There are 4 ways to turn a row about zero (a turn may also mirror it). The second row of each pair is the first, turned, with some noise. The first 36 pairs use one turn. New pairs use 2 turns, one after the other, and a turn may come again.
Some pairs, each with its turns in order after it:
[ 17 -16 -19   1  -8 -18   2  15]
[ 10  13 -13 -24 -21   6   2  -4] => z418

[ -3 -19 -21  15  22  19 -13  -3]
[ 17 -29  26  -6   7   2   9  -3] => z880

[  4  20  11  -3  19  23  19 -23]
[-23 -26   9   8  21  -2  22  -2] => z418

[ -5 -17 -22  18 -10  11   9 -18]
[  7  -1 -23  -5  10  -8   7  29] => z418

[  8  13  16   8  -4  11  10 -14]
[ -1 -13  -4  10  15 -14  14 -10] => z418

[ -9 -11 -19   0  12   1  -2  18]
[ 2 11 -5  3 26 11 -7  6] => z143

[  2  21   1   0 -20  18 -17  -7]
[ 1 17  4 15 23 25 -4  1] => z610

[ -4  19  16 -20  -9   4  -6  11]
[-17 -27  12   6  -2  -4  -1   8] => z143

[ 11 -19  16  22 -20  20   8 -22]
[ 22 -11 -17  -4 -21  37   2   3] => z880

[ 17 -16  -1  -3 -16  21 -14  -3]
[ 21 -14  14  -4  -2 -15 -16 -12] => z143

[-14  -6  22 -14   7 -22 -19  18]
[ -8  -8   5  22   8 -37 -15   6] => z610

[ -7  -7 -20   6 -10  -2   4   5]
[ -1  14  -3 -11  14  -6  -5   0] => z143

[ -3  -8 -11  20  22  14   3  23]
[ 16 -12  25   0  -9 -12  20   8] => z880

[-13  -5 -15   1   7  11 -10 -11]
[ -2 -19  10 -11  12  11   2  -3] => z610

[ -8  -9  16 -15  13  15   9  14]
[ -3 -19  19 -15   7   3 -19  -4] => z418

[ 22  12   9   8  22  -1  -6 -13]
[-26  -8 -10  12  -6  -1  11 -16] => z418

[ 10  21 -17 -13  15   3  -1  -5]
[ 18 -18 -12  10   0  18   2   8] => z610

[ 20   6   6   9 -12  -5 -16   1]
[ 11 -19  -7 -16 -13   0  -4  -4] => z143

[ 15 -16  21   4  11  -7 -19  -4]
[-10   1  16   6 -18  -6 -23  16] => z610

[-14  13  16 -15  10  13  21 -23]
[-12 -12 -27  -1   4  12 -21 -22] => z610

[-13  16  -9   1  13 -21  19  20]
[  4 -12 -29   3   4 -22  19  11] => z610

[-15 -11  23   5  18  -1  -1  21]
[  1  -7   3  11  20  19  21 -10] => z143

[ 13  10   4 -21  23   6 -21  -6]
[-28  -6  18  11 -21   0   5  -3] => z418

[-18  21  -8  -9  -6  23  14 -11]
[  9 -14  21  10  19   0  16  17] => z418

[ 20 -12  21  -4   3   0 -12 -10]
[  4  -9  -7  19  -8  12 -21   6] => z880

[ -3  20  16  14  -5 -23  10   1]
[-19  18 -14   5  -2   2  10  22] => z880

[  1  13  17  -4  11 -22  -7  13]
[ -5  -3 -12  23  -4 -18  -5  17] => z610

[ -9   6 -14  10 -22   0   0  18]
[-13  -4 -13 -18  18 -10  -8  -4] => z143

[  4 -13  11 -14   1   6 -15 -22]
[ 23  -5  21   4 -11 -10   5   7] => z143

[ -6 -19  19  12 -11  23 -12  -5]
[  6 -24  -9   2 -25  14   1 -11] => z880

[  6   2   3  15  14   6  16 -11]
[19 -3 -4  5  4  6 16 15] => z880

[  0  -9 -20 -14 -17  15  -5  -4]
[ 11  -1   7  -7 -13 -13   3  24] => z418

[ 12  -3   9  -1 -21 -20   3  23]
[  7  26   1  12  -9 -22  12   0] => z610

[  6 -17  -8   5   9  14   8   4]
[25 -8 10 -5 -5 -2  2  3] => z880

[ 16   9   0  20 -24  11 -10  19]
[  3 -23 -19 -18  -1  -9 -14 -22] => z143

[  6 -17 -15   6 -18  -8  22  -6]
[ 15  14  -4 -28  -5   9  -8   8] => z880

New pairs, each followed by its turns in order:
[-19 -24  15   5  -3   1  15  -9]
[ 15  10   5 -23 -19  -4   6  14] => z880 z418

[ -3  20   9   9  -7  19  -7 -13]
[-16   5  -1 -18 -11  -8  10  14] => z418 z610

[-11 -21 -11  -7 -23  24   3 -14]
[-32  -7  18   5  13 -20   7   0] => z610 z418

[-20  12  -3  20  10  -2  21  20]
[-35  14   8 -12  -4  12   0  -7] => z880 z143

[-19  -1  -9 -15  -8  -5  21   3]
[  8   6  -6  29  -3 -17  -6  -1] => z418 z880

[ 12 -19 -19   1  -2  -3   5 -22]
[ 19   8  19 -13  -3  19   8  -1] => z418 z418

[ 11  18 -20  18  10  24  11  16]
[ 11  20   9   0   8  -1 -23 -31] => z418 z143

[ -1  10  -5 -12  11  21   3 -21]
[ 15 -24  10   3   1   7  -7 -18] => z610 z880

[-15  -7  -1  -9  -8  17  12  19]
[  8   6   2   6 -19  14  -4  20] => z610 z143

[  2   5  -4   4 -19  -8 -23 -24]
[  9 -28  -2   2   4  -4  11 -25] => z880 z880

[19  2 20  5  3  1 21 -4]
[-15  14   4  -2   7  19   2 -20] => z143 z610

[  5  -3   6 -11  23   2 -11  22]
[ 21  -1  -6  15  10   1  -2 -20] => z143 z143

[-15  13  17  -9  -1  -4  19 -14]
[-12 -21  11  -8   9  15  18  -3] => z610 z610

[ 14  23  -9  10 -14  -8 -18  10]
[  4  12   5 -18 -26   2  -9  22] => z143 z418

[-20  -2 -19   5 -19 -17 -10 -10]
[ 12 -10 -27  -8  -2 -12  14  19] => z610 z880

[  4  21  -9  -9  22  14 -21  15]
[ -4 -19 -18   4  -4   8   9  34] => z880 z880

[ 15  21   7 -17 -16  -3  12  12]
[-15  -3  21  -4  22 -11  -4 -16] => z143 z610

[-16 -12  -4 -17  23 -21 -22  16]
[ 25   5 -12 -22   0 -14 -27  19] => z143 z610

[-1 21  5 -8  8 23  3  0]
[  8 -13  26  11  12   5   0 -11] => z610 z880

[ -5  15 -13 -16  21 -16   8 -14]
[ 16  25   2 -13  13  -3  -9 -17] => z610 z143

[  7 -21   5 -10  -3  -4 -20 -14]
[-10  -2   2  24  15 -15  17  -1] => z418 z610

[ 17   1 -23 -13 -13 -21 -24   0]
[ 30   2  20  18   7 -16 -12   1] => z143 z610

[-21   7 -15 -22  -8  14  -9 -20]
[-10   5  -4  16  -4 -33  10  21] => z143 z610

[ 10   2 -22  -8   3  -6  -5 -10]
[  0 -21  -6  -7   5   1 -11   7] => z143 z143

[ 23  23 -17 -16  10 -15 -11  11]
[ 20   5  28  -8  26 -10   1   6] => z143 z610

[ 12   0 -21  -3  19 -22 -11  13]
[-14   1  12  11   3   8 -23 -27] => z880 z418

[ 17   4  -7  22 -11 -12  15 -23]
[  4  13 -17 -11  20   8   8 -26] => z610 z610

[  5 -23  -1   0  19  11  20 -15]
[ 12 -29   2  -5  12 -23  -4 -14] => z418 z610

[ -7  20 -15 -13 -15 -17 -15 -11]
[-21   0  19  19  14  12  -2  18] => z880 z418

[-12  -5  -2  -2   0  -7  10  15]
[ 6 -5  3 18  5 -2 -7 -9] => z418 z880

[ -1  23   8  10 -21  22 -20  -6]
[ -7  -2   5 -30   4   3 -23  24] => z143 z880

[ 17  23 -10 -16  -8 -18  11 -23]
[  8  25 -29  -5   4  -8  20  13] => z418 z880

[ 14  20  -3   7 -15  -6   1 -20]
[  5   6 -15  -6  18  11  22  -7] => z418 z418

[ 15 -22  -2 -20  -6 -11  -8  23]
[  1 -14   0 -26 -28  14  12  -6] => z610 z143

[ 13  22 -19 -23   0  14  -4  10]
[  5  10 -11  15 -18   7 -29   9] => z143 z418

[  8  12  -6   5   5  20 -18   2]
[  9   7  -4  11 -11  -5  16 -20] => z880 z143

[-23   2   0  14   1  10 -13   9]
[  3 -19  -8 -12 -16  -8   8   9] => z143 z610

[ 14  12  10   2 -17   7   4  -4]
[-12   1  -3  -2 -25  -2  10  -3] => z418 z610

[-14  -5  21  23  17 -16  -2  17]
[ -6  29  -2  28  -3  -1 -11 -14] => z143 z143

[-13 -10   7   7  -4  -3  21 -20]
[32 -8  3 -7 -1  0 12 -8] => z880 z610

[-22  11  -4  14  17  -4  22  21]
[ 11  15   8 -23  16  15  12 -23] => z880 z418

[  0 -23  -6 -12   2  -4  23 -14]
[  1  -6  13  27  10  -7   6 -18] => z143 z418

[  6  -4  20   4 -18  17  13   1]
[  2  -6   5  -1  10  -2 -25  23] => z418 z880

[ 15   3  -2 -21  21 -22  -2  12]
[-31  -6  14  14  -2  -5   1  18] => z880 z880

[-15 -19 -13 -17   3 -22  20  10]
[  2  -1 -26   9  24   0 -28   8] => z143 z610

